The rows of a group lie close to one hidden flat surface of 8 dimensions, which may be shifted away from zero. Surfaces can cross.
Known rows, each followed by its group:
[-14   9 -23  -6  -5   0  32 -59  20 -22  28  -6  32] | X
[  2 -11  -7 -22  23   2  21 -18  -8  37 -16 -11   0] | R
[ -2 -15 -18  15   5  -5  25 -21  19   6 -17 -14 -38] | N
[ 18 -15   6  -8  11   5  13  -3  10  17   2  -4   6] | N
[ -2  10  22 -25   7  10  -6  -3  -3  10  17 -18  33] | N
[  5   0 -10  65 -28   1 -23   3  -3 -49  -9 -17 -17] | X
[-12 -10 -14 -17   1  25  -9   2 -20  12  22  35  27] | T
[ -5  -5  -3   5  12  -1  17 -16   7  18 -24 -32 -21] | V
[ 19   5   7 -33 -29  23  -7   3  25  38   7 -14 -13] | R
[ 24 -11   5 -30  11  -7  -2  -8 -26  34 -14  -2  12] | K
[ 12  -8   6  19  16  -1  36 -29  31  -4 -12 -55  -1] | X
[ 25 -12  -2   1  10 -14   5 -11   5  17  -9   3  -1] | G
[ -7  24 -10  20  36 -60  14 -10  12  -1 -35  22 -21] | F
[  9 -19  28  13  -2   2 -24   0  14 -22  31 -23  -1] | R
[-21  22  -3  -7   8  22  29   0  31   4  11  -1  20] | X
[ -3  28 -28  -2 -17   8   9  14  33   9   8  63   6] | V
[ 10   3   8 -24   5 -15  -4   7 -12   9   4  23  14] | F
[ 12 -27  -9  -1  24   0  25 -12  21  34 -14  -1 -25] | R
[ 44 -39  11   8  -9  39  -1  19  25  16  14  -6   8] | X
[ 38 -14  -2 -29 -14 -30  -5  -2   2  20   1  38 -16] | G
[  5 -25 -28  38 -14  27  17  -8  -2 -13 -18 -18 -21] | G
[  6  12 -10  15  16   0  28   6  24  -9   2  34  34] | V
[-14   8   7  -8  17   3 -30   6 -14  14  18  27  30] | F
[  0 -23 -32  -9 -20   7  -6 -22 -13  10  11  32 -15] | N
[ -7   8   2  52   6 -18 -43 -12   6 -30  14   8   9] | F
[ -7  33  15  -3 -14 -12 -27  18   9 -13  13  10   6] | K
[  0  18  22 -16   6 -44 -14  -8  -6 -10   3  -6  -2] | V
[ 19   3   0 -19  -5  -4   1   0   8  36 -15  -1 -12] | K
[ 26 -25  35  21  33 -12 -36 -20  11  10  22 -23  26] | F
[ -2 -19   5   2 -17  47  -6  -5  24  19  16 -36 -14] | R
[ -1 -43  -3 -12   4  -2   4   0  -3   6  13  16 -40] | N
[ 32  -2  10  26  27 -22 -13  16   9  -1  -1  39  32] | G
[ 33   4 -16  34   0  -4 -17   6  36  19  -4  45   4] | G
[ 23 -20  -8  22  -3  -4  22 -13  -2 -17 -15 -18  -5] | F
[  1  -6  15 -16  18  20  10  10  12  28   2 -12  10] | T
[ 21  -3  44  -9   8  21  -8  35  26  24   4 -35  -1] | T
[ 12   3  21  13   2 -10 -29   5  18   0  20   4   9] | F
[ -6   8  18  20   5  20  -1  33  24  -8   6 -10   5] | T
[-18  35  11  10  -2  -8 -13   4   8 -13  -1 -20   4] | G
[-16   8  12 -11   5  21  -1   9  18  -2  30   7  25] | T
[ -8  11  -7 -27 -16  24   4 -20  15  43  -7 -32 -14] | K
[-20   7 -23 -13  20   1   5 -12 -28  23 -15  19  16] | G
[-12  32 -10 -13  -9 -38 -20 -14 -21  -5  -4  25   0] | K
[-32  20  21 -41  10   9 -26  14 -27  15  18   1  28] | V
[ 23 -39 -27   7 -14  25 -12 -15 -24  21  -7   6  -3] | T
[ 22 -12 -15  21  15   4   9  15  15  20 -15  34   1] | G
[ 11  -4   6   1  18 -22 -19 -19  11  20   5   7   1] | F
[ 17 -17  12  -8 -13  10 -12 -27   0   9   9 -47  -1] | T
[ -1   0  15  44 -28  26 -48  27 -18 -28  -6 -39  -8] | X
[-27 -25  22  17  58 -13  -5   7   5  -8  19  11  -4] | R
[ -2 -46  -6 -20   7  12 -11 -18 -43   3  25  21  18] | N
[ -6  18  15  -4  14  23   2  41   7  23 -14  -2  10] | K
[  5 -28  28 -20  30  14  16 -12  -1  20   8 -48  13] | N
[ 10  16 -25  47  -9  -3 -21   4  23  -4  -6  41   4] | G
[ -6 -14 -23  12  32  19  42 -15   0  11 -18   0  20] | X
[ 16   9  12   2   4  -7  21 -18  33  -4   3 -29  13] | V
[ -9  -5 -13  15 -23  41 -17   6  -9 -10  16   4  20] | X
[ -6   9   9  25   5   0 -23 -11  15  -4   8 -18   3] | F
[-15  21  -6  -3  -5 -11 -22   1   0 -11  22  42  15] | K
[-21  36  -3   2 -14   4  -2  22  23  12 -18  -2 -29] | X
[-25  19 -11 -14  -4   3  -9   6  -1  22 -10  11 -23] | V
[-22  42  40 -14  32 -31  -7  16   9 -12  11  -9  27] | K
[ -2   0   4 -20   3  38   1  29  -8  25   4  10  27] | R
[ -4  14  13  14  21 -36   3  21   5 -17 -17   9 -11] | V
[ 27  16  36  -3 -10 -27 -13   2   7  -6 -11 -53  -9] | K
[-25  13 -18 -17  23 -15   6  -2 -20  13 -11  37   8] | T
[ -6  -4  -8  10 -17  38  -7   2   3  13  -3 -24  -6] | X
[ 4  3  8 10  7 -7  4  9 14 -3 -4 -3 -4] | V
[ -5 -15   5  19  36   4  27 -22 -12  11 -36 -61  -1] | T
[-42  36  -3  24  25 -11  24 -19   5 -22 -27 -49   0] | V
[  2  17  -4 -13   5 -40   3 -15   6  14 -17   8 -25] | T
[ 31 -16  -7 -15 -23 -16   3   5   2   3  -4  26 -29] | G
[ 21 -27 -11 -20  35   3  24  13  -4  41 -10  53  14] | N
[  1 -27 -17   8  20   0  11  -7  10  20  -6  25 -22] | R
[ 28   1  -1 -30   3   1  18   9   8  43 -19  12  -1] | R
[ 41   5  39  -1   0 -13 -24  58  -6  -4  -8  14  14] | K
[ 14 -15  -9 -16 -35  -9 -23 -42  -8  -8  27  -9 -12] | N
[ 19 -30   7   7 -15  52  -9  14   8  11  20 -13  14] | R
[ 17 -15  19 -14  32   0  26   8   0  20 -12 -19  14] | F
[  0  26   3  27   1  34   3  29  19 -10   1   1  47] | N

New rows. What belongs after each?
[ 33 -57   1   3 -16  42  11  31 -10   0   9  10  -5] | G
[  7  12  -8  -8  19 -12  21  -1  10  22 -16  21  11] | N
[ -8  16 -37  33   1   9 -16 -14   4  13 -10  36  16] | G
[ 28 -23  12 -36   7  -5  29  18   7  29 -12   3 -26] | G
[ 34 -49 -30  10 -10  20  15 -16 -26   1  -3  23   7] | F
[ 24  13  31   0  -8 -12 -10  11  -5   2 -24 -57  -7] | K
[ 23 -24   0  50   7  15  -8   9  26  -4   2   3  -1] | F
[ 18   2   5  18  18 -32  30  18  22  -7 -32   3 -32] | G
[ -5  25  -7 -16 -19 -22  -1 -27  14 -12  20  14   9] | X
[-22  25  -7  15  21 -12 -17   0  25  25  -6  19 -12] | F
[  0  17  15  14  -7   8   1  12  27 -23  14 -12  12] | X
[ -1  22  31 -17  15 -30   4   4  28  -9  14  -3   5] | T
[ 11 -28 -28  17 -14  19  10 -21 -10   0 -12 -11 -12] | G
[ 11 -10  -8   4 -36  31 -35   5 -16  31 -17 -26 -28] | T
[  8   0 -25 -18  -2 -16 -10 -11 -46  22 -24  29   4] | K
[ -5   6  -1  27  14   9 -20   8  30  21   3  13  -4] | F
[ 15   1   7   4 -12  10   4  44   4 -19   5  34  11] | F
[  8  36 -11  13  12 -55  -1  -8  22   4 -26  30 -19] | G
[  2  12  -8 -21 -23 -16  18  -7 -24 -25 -11  -9  -1] | F
[ 19  -2  -3   2 -10  20 -15  26  15  20  11  38   6] | G
[  2  30   9 -36 -23  -7 -29  24  -2  23   6  28  -1] | K
[ 10 -14  -9  21  -4  10 -19  17 -25  -9  -5  27  10] | X
[-14  23 -13   7  17 -20   7   7 -11 -11  -9  37  21] | N
[  2 -21 -20  -7   7   3  14 -13 -30   9 -15   7   0] | G
[ -6  -4 -15  16  -4  -3  -1   3 -26 -23  -7  16   3] | G
[ -3   2  -6   6   9  -9  21 -29   7 -14   3 -15  16] | X
[-6  2 -1 -4 -3 25 -3 16  6 22 -2  0 -3] | T
[ 21 -11  23  21  29 -12 -12  24 -16 -19   7  24  42] | G
[ -5  -9  37   3  38 -16  -4  14   2 -14  12 -13  17] | R
[-22   2 -15  13 -16  44 -34  -1   0  14  23  12  15] | F
[ 17  16 -20 -14 -10  20 -18  17  41  65   3  62  -3] | G
[  5 -15 -23   6 -35  18 -19 -35 -17 -19  30   6  22] | X
[ 12 -30 -10 -24 -17   3   7  11 -32  -5  -1  24 -15] | G
[ 42 -45  -9  16  -8   4  18 -35 -11  -8  -6 -30   1] | F
[ 11  -7 -17 -12  -9 -15  -9 -20 -18   6   0  23  -3] | R
[ 28  -4  18   3  27 -29   8  11  26  15 -11  11  -6] | F
[  0 -23 -10  -9   5   7   4 -38 -22   5   6 -20  10] | N
[  6  -1 -13  -3  14   9  21   2  33  48 -21   5 -27] | F
[-18 -38  11 -17  44   7 -10   5  -5  26  28  33   4] | R
[  3  14   0   8   6 -18  11  18  16  -2 -19   6 -19] | G
[ 15  -1  -9  17   9  22   5   4  30  35 -11   4   1] | G
[ 34 -19   3  32 -10 -18   0 -16   0 -30  -6 -21  -2] | R
[ 37  11  12  40 -22  12   0  -8  39 -23   3 -41  24] | N
[ 56 -18  13 -15 -21  -7  -7   2 -28  29 -38 -45 -15] | K
[ 14   8   0  60   0 -13 -12 -10  20 -32  -7 -22   7] | G
[ 65 -33  14 -11   0 -31 -12 -10  -5  11   8  22  11] | K
[ -5  -6   2  14  12   5 -13  15 -25  -9  -3  13  20] | T
[ -1   4   0  33 -38  53 -25  18  49   4  20 -18 -16] | F
[ -8   1 -33 -10   7 -17   3 -18 -27  14 -12  41   1] | F
[ 12 -31  13  37  16  31   1  26 -20 -30   3  -8  33] | G
[ 22  -7  25  10   9 -18 -11  -2   4 -16   8 -17  13] | F
[ 19  -6   7 -12  -3  -2   8 -31  11   5  13 -23  19] | V
[  4  27  15 -17  -8  -5  -8 -10  32  28  -3 -33 -12] | G
[ -1  -8  17   9  55  11  27  38   2  21 -22   7  18] | T
[29 -6 17  6  1  0 -9  9 17  9  4 -2  9] | G
[  8  -2  -1  16  -4   1  -3 -13  -1  -5  -8 -23   0] | K
[ -8 -18 -24  18  21  21  33  16 -11  10 -28  16  -6] | G
[ 31  17  18  21  -8 -18  -6  46 -27  -3 -61 -33 -17] | K
[-19  -3 -27  -1   9  15  28 -10 -26   4 -23  -4   7] | F
[  6  -8 -10   1  16  19  28  10   1  27 -25  -1   3] | R
[ -7   2 -12   4 -13   2  -3  -6 -26 -23   1   5  14] | F
[ -6  22  -1 -10  -9  -9 -13  -1  15   5  12  15  -3] | K
[ 15   2  -2 -19   0 -32  27  -6  13  18 -27  -4 -44] | G
[ 21 -13  36  56  19  21 -28  12  57   3  19 -40   4] | F
[ 14 -12  -9   8  10  24  21   1  43  48 -18  -9 -27] | F
[ 10  22  -5  -9 -19 -33 -15  -6 -14   3 -17   6 -14] | K
[ -9  11  26 -31  29 -15  24  19  -6  12 -16 -18  -2] | G
[-14  -7 -14  10  36   5  -9 -34  10  46  -7  -4   0] | F
[  2  -4  19 -42   7   9 -22  29 -15  36  14  25   8] | V
[-15 -11 -10 -27 -29  23 -19 -27 -12   9  27 -10  -5] | N
[-14 -11  -8 -12   6  46   1  10   1  22  20  14  27] | T
[-19  -9 -13  49  55  10  18  12   2   6 -26  15  12] | F
[-18   0  -9  -5  16  32   7   2  13  23  14  18  22] | K
[ 21 -17  15 -15   0  26 -25  26 -39  12   9   9  42] | K
[  6   6 -18  -3 -21 -13  23 -17  -1  -9 -21 -13 -23] | F
[-12 -20  -2 -11 -31   4 -27 -15  -5 -15  31   2 -29] | N
[ 12 -21  -1  23 -21  16 -26 -30  -9 -17  19 -29  12] | F
[ 12   4  18   8  31 -11  12  24  20   6  -9  10  10] | K
[ -4 -24  -5   8  13   8  32   6 -23 -12 -23 -20 -14] | G
[ 26   0  -5   9 -14 -20  21   3  35   4 -23  -6 -49] | G
[ 11   2  15 -18   1 -13  13  19   9   8 -10  -2 -19] | G
[  1   2   9  15  13 -23  -2   9  19 -11  -1   8 -19] | R
[  3  -3   2  15 -10  20   1  16   9  -6  -2  -9  -5] | G
[ -2  20  -8 -22 -28   1  -5  24  -4  -3   4  38  -2] | F
[ -7  -3 -31  21  29   2  39  -1   7   4 -22  29   5] | X
[ 42 -35  22  22  -7   4  11  12  14 -21   0 -31 -10] | G
[-16  14  11  13   2  25  -1  31  24  -6  10   4   6] | T
[  3 -18  -3 -19   3  16   5  30 -25   7   1  36   8] | G
[  8 -31  -2  30  17  36  31 -12  32  -5  11 -25  11] | T
[ 11 -17 -13  13  -1   9  23  12   8   7 -21   5 -21] | G
[ -3  32  30   8 -24 -12 -17  23  24 -32  10 -26 -14] | G
[ 17 -11  -1  34  -2  11  14  34   5 -31  -7  17   6] | F
[  0   2   4 -17  18 -22  33  -1 -32 -15 -21  -8  16] | F
[ 23 -13  16 -16   5  -1  -9 -16   9  24  10 -15   5] | F
[ -9  28  -7   5 -30  -4 -14   4  19   0  -4   0 -27] | X
[-22  -3 -26  45  12  18  -5 -12   3  -2  -9   1   1] | F
[ 36 -39 -16  34  11   1   7 -11  16  12 -11  13  -9] | F
[  3  13 -19  -5 -20 -30   8  -5 -22 -26 -13  24  -9] | F
[  7 -14 -16  32  -5   9   9  -1 -12 -25  -8   1   4] | F
[ 31   2  11  -7 -37  -4 -32   9  -9 -19  22  12  16] | R
[ 48 -55   4  23   1  47  10  27   8  12   4   3   9] | G
[ -1  10  -1 -28  -3   6 -10  -6  21  49   6   6 -11] | F
[ 33   4   4  22 -17 -26 -40  -1   8 -18  18  35  15] | G
[  7   0  -6 -13  -3 -24  -8 -11 -24  -5   2  24  11] | F
[ -8  17  34 -21 -12   7 -15  17   2  -8  16 -32   8] | G
[ 21  -6  -2   6  -8 -20 -10 -16  -6 -26  19  22  20] | X
[ 22 -16  27  -8  -1 -20  24  39   6 -24 -10  -3 -31] | G
[ 28 -15  16   5  -6   4 -22   2  -2  -6  17  -3  23] | G
[  9  32 -36  12 -21  10  40  20  25  24 -57   4 -29] | R
[-36   4 -40   7 -20   8  -2 -25 -11  -6  -3  12 -29] | N
[-15  -5   7 -11  -9   1   9  -7 -25 -19  -4 -40  -8] | G
[-22  26 -20   2 -26  -2   9   6 -21 -32 -10  10  -2] | F
[ 23 -21  19  29  30  -5  -5  14   3 -13   3   6  23] | F
[ 10  16  19  -9  25 -22  10  20  10  19 -23  -1   0] | K
[ 12  -2   0   7 -11  -5   3  15  10  -6  -5   8 -17] | G
[-20  16 -44  30 -19   9   2  -3   2 -38  14  63  16] | X
[ 19 -20  -9 -13   8   6  15 -11   1  10  16  30  30] | X
[ 21  22   5 -26 -14 -33  -6  -2   9  25 -19   0 -28] | K
[ 21  -9  31  14  18   0 -17 -30  54  35   6 -61 -13] | F
[ 50 -47  -2  15 -15  75  20  59  56  48  -2  19 -23] | G
[ -2  -4  -3 -16  25 -16  -7 -31 -16  27  -2   0  13] | F
[-26  25  -7  -4 -15  34  -5  -7   0   6   8 -21  23] | N
